The groups are shells around one centre, one inside the other: the same stretched ball of 7 dimensions in 10 sizes.
(in the rows, 128 means zero)
Known rows, each followed by its group:
[109 179 128 170 136 116 125 132 143 130 112 161 154 139 143 111 124 142
 126 151  92 164 131 138 138] -> K
[106 178 104 162 118 134 110  82 103 137 141 167 196  58 146 102  65 178
 102 146 159 149 155 126 180] -> N
[143 139 127 137 178 126 116 142 126 142 108 140 144 167 121 106 134 135
 146 150  83 155 128 137 120] -> H
[ 79 146 100 141 126 118 121  80 139 134 175 133 139  65 120 131 116 113
 126 144 137 177 119 115 158] -> S
[120  87  84 105 178 127 112  90 107 147 154 111 145 118 107 124 114 110
 133 146 137 147 130 108 149] -> H
[ 50  96  60 109 155  80 140  71 126 111 161 115 130 154 109 160 149  55
 142 161 100 167 102  90 148] -> N
[131 149 117 143 157 127 117 107 120 139 130 144 152 130 124 101 125 133
 140 150  94 155 133 131 136] -> D
[118 188 120 189 121 124 128 116 129 137 103 184 172 103 170  88  99 171
  97 138 114 143 162 151 159] -> D
[111 129 114 123 153 137 106  98 132 150 177 119 133  65 102 124 114 123
 139 139 143 176 117 119 145] -> S
[104 121  95 138 156 113 124 107 130 135 133 132 145 138 129 125 124 111
 123 149 115 152 131 118 147] -> Q
[100  77  83  99 179 111 126  88 127 141 167 103 107 121  99 134 152  73
 147 140 110 163 110 111 133] -> H
[ 99 153 110 150 148 104 131 116 137 123 122 147 143 159 130 121 141 111
 139 156  78 164 121 126 133] -> Q
[ 88 122  87 143 142 106 133  90 135 132 145 135 135 117 135 125 131 100
 118 143 115 155 131 118 152] -> Q
[ 88 131  80 159 125 111 133  77 131 134 143 147 151  91 153 116 111 117
  95 139 136 144 150 121 170] -> N
[104  86  91  99 183 113 115 108 130 137 158  95 128 157  91 148 140  79
 153 158 112 166 105  98 132] -> S
[163 173 144 167 161 140 106 154 132 145  92 151 172 174 136  93 113 163
 133 159  87 147 145 140 128] -> W
[113 179 121 174 120 134 117 105 129 145 134 168 167  60 153  97  88 171
 101 134 143 155 152 142 165] -> D
[145 166 139 155 164 132 114 153 125 144  96 160 159 148 137  96 116 166
 132 145  95 153 140 149 129] -> A
[ 99 146 111 152 142 114 123 117 148 133 137 135 140 133 128 128 130 112
 129 152 105 167 123 121 141] -> S
[ 86  94  72 123 162  94 138  86 131 124 141 119 126 162 122 136 152  69
 133 153  91 152 121 107 141] -> H
[ 71 116  91 119 156  95 138  92 136 125 158 129 109 119 112 138 158  78
 147 142  93 177 103 119 134] -> J
[ 94 134 105 147 148 106 131 116 149 131 134 135 129 141 130 129 143 101
 129 147  96 165 121 124 137] -> K
[150 157 130 143 161 143 109 117 108 151 125 157 156  96 129  84 107 168
 133 136 113 151 144 148 139] -> J
[107 135  90 138 149 118 120  91 106 133 131 145 172 121 134 115 100 136
 119 151 127 144 143 118 160] -> S
[ 93 206 113 198  99 108 142  87 137 122 117 194 158  90 173  87 121 147
 105 140  87 155 152 150 158] -> W
[ 80 138  80 149 119 114 128  53 125 131 171 141 150  64 135 119 110 110
 112 143 137 157 137 112 171] -> D
[ 50 127  59 127 121 100 130  36 108 119 182 136 160  61 125 139 101 102
 116 150 152 161 126  96 182] -> W
[ 90 113  79 118 148 119 116  69 109 136 170 123 155  82 114 131 102 114
 125 147 150 157 128 104 165] -> S
[ 73 133  85 124 145 102 132  75 113 124 156 144 141  95 122 128 126 109
 135 144 115 167 118 119 153] -> H
[116 178 118 186 123 119 130 108 144 133 115 166 156 125 158  95 123 138
 111 147  91 150 149 140 148] -> D
[ 89  88  70  93 164 121 115  63  93 143 180 118 146  59 105 131 100 116
 128 136 166 156 125 106 167] -> N
[123 127  97 134 160 125 113 102 112 139 131 133 168 136 124 115 105 131
 126 155 123 144 140 115 151] -> K
[112 185 111 180 116 124 123  94 124 133 123 172 178  95 158  94  95 159
 105 147 118 148 155 136 164] -> S
[113 165 117 183 123 120 130 110 156 138 125 156 141 115 155 101 130 125
 108 141  99 154 146 138 146] -> F
[117 187 120 182 112 138 116  96 129 145 137 171 173  53 156  91  84 173
  98 136 144 152 158 141 169] -> D
[130 107  97 131 157 142 110  88 116 160 158 127 144  62 126 104  99 137
 111 129 159 144 149 126 160] -> W
[ 61  97  75 117 161  78 145  93 147 113 149 112 108 180 110 156 175  43
 150 159  71 172  97 100 129] -> N
[104 161 100 173 132 105 146  93 124 128 107 181 144 115 169  86 133 134
 107 132  83 141 154 152 149] -> F
[ 71 118  86 125 137 112 125  74 136 136 183 122 126  66 114 139 124  95
 127 139 142 175 115 109 158] -> K
[ 96 206 126 175 112 125 124 103 118 134 129 192 171  46 157  94  88 186
 108 131 133 165 146 153 165] -> F
[119 155 114 149 154 115 124 116 123 130 116 152 154 150 132 108 129 131
 137 153  85 155 131 132 135] -> Q
[ 92 108  81 133 156 103 139  88 126 133 139 137 126 122 135 119 141  96
 122 137 104 150 132 125 146] -> H
[ 91 152  83 164 123 111 132  75 115 128 130 163 172  96 157 107  98 137
  98 144 129 140 154 124 173] -> K
[114 120 109 110 176 120 112 115 119 137 146 120 141 140  98 130 129 113
 156 155 106 168 110 115 131] -> Q
[100 132  96 139 159 100 128 114 131 120 118 132 152 192 124 133 139  96
 140 167  79 155 121 111 135] -> H
[118 163 114 163 134 123 119 100 138 134 136 143 156 128 132 109 122 124
 129 157  98 158 135 122 145] -> A
[ 83 117  89 132 136 120 120  76 140 141 182 117 131  66 116 136 117  99
 121 140 149 170 122 107 160] -> J
[118 176 130 158 139 128 117 116 130 139 132 160 152  97 133 101 115 152
 132 142 106 167 132 142 141] -> Q
[110 129 113 114 174 113 117 117 125 130 143 123 133 157  97 130 145 102
 166 159  82 175 102 117 121] -> A
[104 123  95 128 140 138 113  70 116 154 182 133 140  20 122 111  96 137
 114 125 169 160 138 125 167] -> J
[136 126 118 110 192 122 110 135 107 137 117 130 152 175 102 118 129 131
 161 158  88 158 117 125 121] -> F
[122 154 112 138 147 137 104 102 104 144 141 147 180  86 124 109  81 165
 124 148 148 154 141 124 161] -> D
[129 191 136 167 146 124 118 142 121 132  94 175 176 145 144  98 107 173
 129 153  92 156 140 147 139] -> A
[125 121 125 130 179 114 117 146 159 135 129 107 118 202  99 136 166  82
 163 164  64 174 101 115 106] -> F
[ 64 164  74 178  91 106 141  41 128 124 158 169 161  45 166 108 101 124
  86 137 140 149 155 123 188] -> W
[123 172 121 152 140 138 110 111 105 146 129 168 177  68 140  96  79 185
 114 137 147 153 148 142 161] -> J
[ 95 156 100 144 136 114 116  91 123 123 146 137 171 131 119 129 109 121
 136 167 112 164 124 106 154] -> N
[ 82  96  65 110 160 105 129  71  99 131 152 131 149 102 123 131 112 108
 121 142 140 147 131 110 164] -> A
[109  80  94  73 201 115 111 103 112 136 167  92 120 151  70 145 149  79
 178 157 101 175  91 101 120] -> F
[ 89  73  90  79 194 102 122 107 133 132 170  87 100 160  74 157 167  54
 174 154  92 182  83  99 116] -> J
[119  99  90 116 158 141 108  77 111 159 176 118 140  46 114 113  99 129
 118 129 169 151 139 118 162] -> N
[ 88 139 104 132 146 109 125  94 138 127 159 129 130 119 110 132 141  96
 148 153  97 178 108 115 137] -> K
[ 82 138  92 143 146  95 138 102 130 120 126 147 143 151 135 128 137 103
 130 153  90 159 124 121 144] -> Q
[100 138 104 143 147 116 130 103 126 139 136 153 135  93 138 110 125 129
 120 131 116 158 134 138 147] -> K
[ 96 128  92 150 139 108 136  81 141 132 149 136 124 115 134 114 146  90
 125 142  95 157 131 123 144] -> A
[ 50 136  57 147 115  92 144  45 108 117 153 161 161  70 154 125 103 114
  96 140 142 147 143 113 186] -> W
[110 132 108 108 159 135 100  88 108 143 177 119 156  77  91 128 100 132
 151 152 145 174 113 109 150] -> A
[122  73 107  87 190 134 108 105 137 158 187  85  92  95  77 134 151  81
 161 135 125 178  99 114 121] -> W
[ 85 104  89 103 152 124 117  63 121 145 202 113 116  36  96 131 124  98
 142 131 149 178 110 112 153] -> J
[116 174 117 171 126 126 113 107 140 133 132 145 173 130 136 114 106 136
 121 163 111 158 139 118 152] -> F

New rows, each followed by its group:
[113 174 121 143 133 142 105  94 105 147 157 161 172  30 128 102  75 182
 121 134 161 166 139 137 166] -> A
[ 68 172  99 167 106 110 137  72 135 129 158 169 143  41 151 111 112 133
 106 130 131 168 136 136 168] -> J
[ 88 136  82 158 123 115 135  66 125 138 151 155 144  60 154 105 111 124
  97 129 138 146 151 130 171] -> J
[110 179 107 165 137 113 122 115 107 122  96 173 196 154 152 108  93 163
 116 162 105 142 149 128 158] -> W
[ 55 116  70 111 139 100 125  59 116 121 183 121 147  87 106 151 115  90
 135 154 140 173 109  93 165] -> A
[ 52 137  89 140 137  82 148  95 149 113 146 141 117 136 129 144 159  76
 136 148  83 178 105 118 139] -> F
[112 130  87 153 142 121 126  88 114 140 126 151 164 105 151 104 101 138
  99 139 134 133 158 127 166] -> J
[116 186 111 186 117 126 123 102 118 136 109 181 187  96 169  90  84 175
  92 144 128 138 166 141 170] -> D
[105 187 121 170 119 123 122  91 134 131 143 162 157  89 138 102 116 140
 128 149 102 167 134 133 150] -> N
[140 169 131 164 143 141 115 116 123 152 124 166 154  79 145  82 106 170
 117 131 119 151 151 153 146] -> H
[137 119 101 125 170 136 109 104  99 150 131 137 164 109 125 103  97 150
 123 142 137 139 147 127 152] -> D
[100 188 124 164 137 107 128 125 129 120 108 171 163 149 141 112 124 144
 135 157  79 166 127 137 138] -> A
[124 180 126 167 138 123 118 119 131 130 116 158 167 144 137 104 117 144
 132 159  89 158 136 132 140] -> D
[ 57 151  83 161 116  92 140  84 142 116 142 150 151 116 147 137 121 103
 108 152 117 162 129 112 165] -> N
[119 139 110 124 150 144 100  93 105 152 166 134 165  50 112 113  82 159
 128 140 166 162 133 122 161] -> D
[ 90  78  67  90 171 113 123  57 101 138 182 110 126  84  99 131 128  86
 141 139 135 158 117 104 153] -> A
[ 68 157  86 160 114 104 134  74 129 124 150 157 157  80 147 124 108 122
 106 144 132 160 137 119 171] -> K
[ 96 104  80 126 157 110 125  85 126 133 150 118 142 134 119 132 128  92
 128 152 118 152 127 105 150] -> Q
[ 71 126  79 137 155  77 151  97 129 108 115 147 132 188 136 132 162  78
 137 157  59 156 118 119 135] -> W
[ 96 170 118 172 123 117 126 115 153 134 134 153 146 106 144 117 120 131
 114 145 113 166 133 132 150] -> J
[126  88 104 102 182 136 102 113 129 155 167  94 129 113  91 134 122 105
 144 145 141 164 116 108 136] -> A
[ 81 177 111 160 132  95 133 114 140 112 120 156 157 164 134 130 135 114
 138 166  75 171 117 121 140] -> N
[107 126  95 119 174 106 124 112 105 125 118 139 158 171 117 125 127 119
 146 159  92 153 122 118 137] -> A
[ 86 110  85 101 155 120 114  62 108 137 191 116 136  64  94 133 117 103
 147 145 141 173 110 105 155] -> J
[123 157 104 147 146 126 117  91  99 136 125 161 176 106 138  95  98 156
 123 147 117 143 148 132 157] -> D
[ 79 102  80  96 165 110 116  83 108 131 170 113 146 106  97 148 114 102
 143 152 141 169 108  98 154] -> J
[ 76 149  98 151 132 103 138  97 134 129 140 158 135  90 143 121 127 121
 116 134 116 165 128 134 153] -> J
[ 74 106  89  99 169 100 117 106 130 123 163 101 138 157  87 166 135  79
 158 167 114 181  91  90 137] -> F
[119 135 112 124 163 127 107 112 120 138 145 124 157 134 105 126 114 125
 147 159 116 165 119 113 140] -> S
[138 168 133 168 152 124 124 138 138 139 100 161 147 153 145  92 134 144
 129 145  76 152 141 149 127] -> D
[ 87 117  93 101 166 109 117  90 112 128 165 120 140 118  94 141 128 101
 158 155 115 175 102 106 141] -> J
[102 142  98 145 139 121 128  81 116 140 146 156 143  69 140 101 115 136
 117 130 125 153 142 137 157] -> Q
[ 71 157  82 167 106 107 135  59 131 125 155 157 157  70 152 116 108 118
 100 143 131 155 144 118 176] -> D
[133 121 122 129 160 146 108 104 139 161 172 119 116  62 108 106 127 122
 137 128 132 169 125 132 135] -> W
[ 99 157  99 146 145 108 126 103 107 123 115 161 175 138 139 115 107 143
 125 155 107 150 137 125 154] -> D
[ 75 169  86 178 104 105 138  68 131 122 138 167 165  89 162 111 108 126
  97 147 120 150 149 123 174] -> D
[101  94  98  97 175 123 109 103 129 144 177  97 125 110  86 146 129  93
 152 149 134 176 102 102 137] -> S
[100 131 114 139 148 117 124 106 160 138 164 118 108 114 110 129 155  85
 145 145  95 180 108 120 128] -> N
[128 163 108 147 135 144 108  74  95 148 150 162 176  42 136  85  80 174
 116 136 148 147 155 136 168] -> N
[122 173 111 161 141 123 126 103  98 135 105 184 175 101 157  84  98 175
 113 137 111 140 157 151 156] -> J
[ 78 128 103 129 162  89 137 123 149 117 132 128 118 181 113 146 166  76
 154 158  67 178  98 116 121] -> A
[116  68 104  73 215 111 113 135 132 139 153  81 103 194  67 155 169  64
 184 159  83 178  82 102 102] -> F
[116 161 113 166 132 123 128  94 136 138 135 157 141  99 144  95 129 129
 121 139  97 155 142 139 145] -> J
[114 192 118 190 126 113 131 129 128 126  83 186 183 151 172  96 103 167
 102 152  95 141 158 145 154] -> N
[104 166  99 151 134 119 121  87  99 129 126 166 184 101 143 104  90 159
 117 150 126 147 147 127 166] -> D
[113 179 132 154 135 134 111 115 131 142 145 155 155  74 126 108 104 159
 131 142 126 174 128 138 147] -> K
[ 85  56  81  75 184 114 119  82 133 146 202  80  88  88  75 154 154  57
 158 135 134 182  91  99 133] -> F
[119 108 112 108 190 111 121 131 130 135 132 116 120 178  97 130 158  92
 165 154  74 169 103 121 112] -> D
[ 77  46  59  77 186  95 132  67 126 131 186  82  94 139  84 155 169  32
 158 148 105 167  95  90 132] -> W
[ 97 157  91 146 121 136 113  63  92 145 160 165 183  11 144 101  61 178
  96 130 184 148 157 129 189] -> W
[131 148 128 158 152 130 115 135 150 146 125 135 141 137 130 112 126 129
 127 148 105 160 133 132 133] -> A
[107 187 115 172 121 127 121 102 116 136 124 179 179  73 156  96  85 176
 104 139 135 152 153 142 167] -> K
[134 188 137 184 137 124 126 136 142 136  96 174 153 142 156  87 128 154
 121 145  76 153 147 154 133] -> J
[ 61 103  84 105 156  97 130  82 139 125 183 108 109 111  94 155 154  63
 154 149 109 186  91 101 138] -> D
[144 105 110 117 187 131 108 126 119 149 129 116 143 156 108 116 127 120
 144 151 108 150 128 121 129] -> H
[102 105 104 102 179 116 116 116 126 139 155 113 125 129  95 139 137 101
 155 147 114 174 104 115 130] -> S
[125 128  99 148 161 117 125 119 118 138 104 148 161 156 145 108 115 136
 113 147 109 135 149 130 147] -> A
[ 55 122  61 137 119 102 137  39 119 126 179 139 143  52 136 130 112  97
 107 138 148 158 133 107 179] -> A
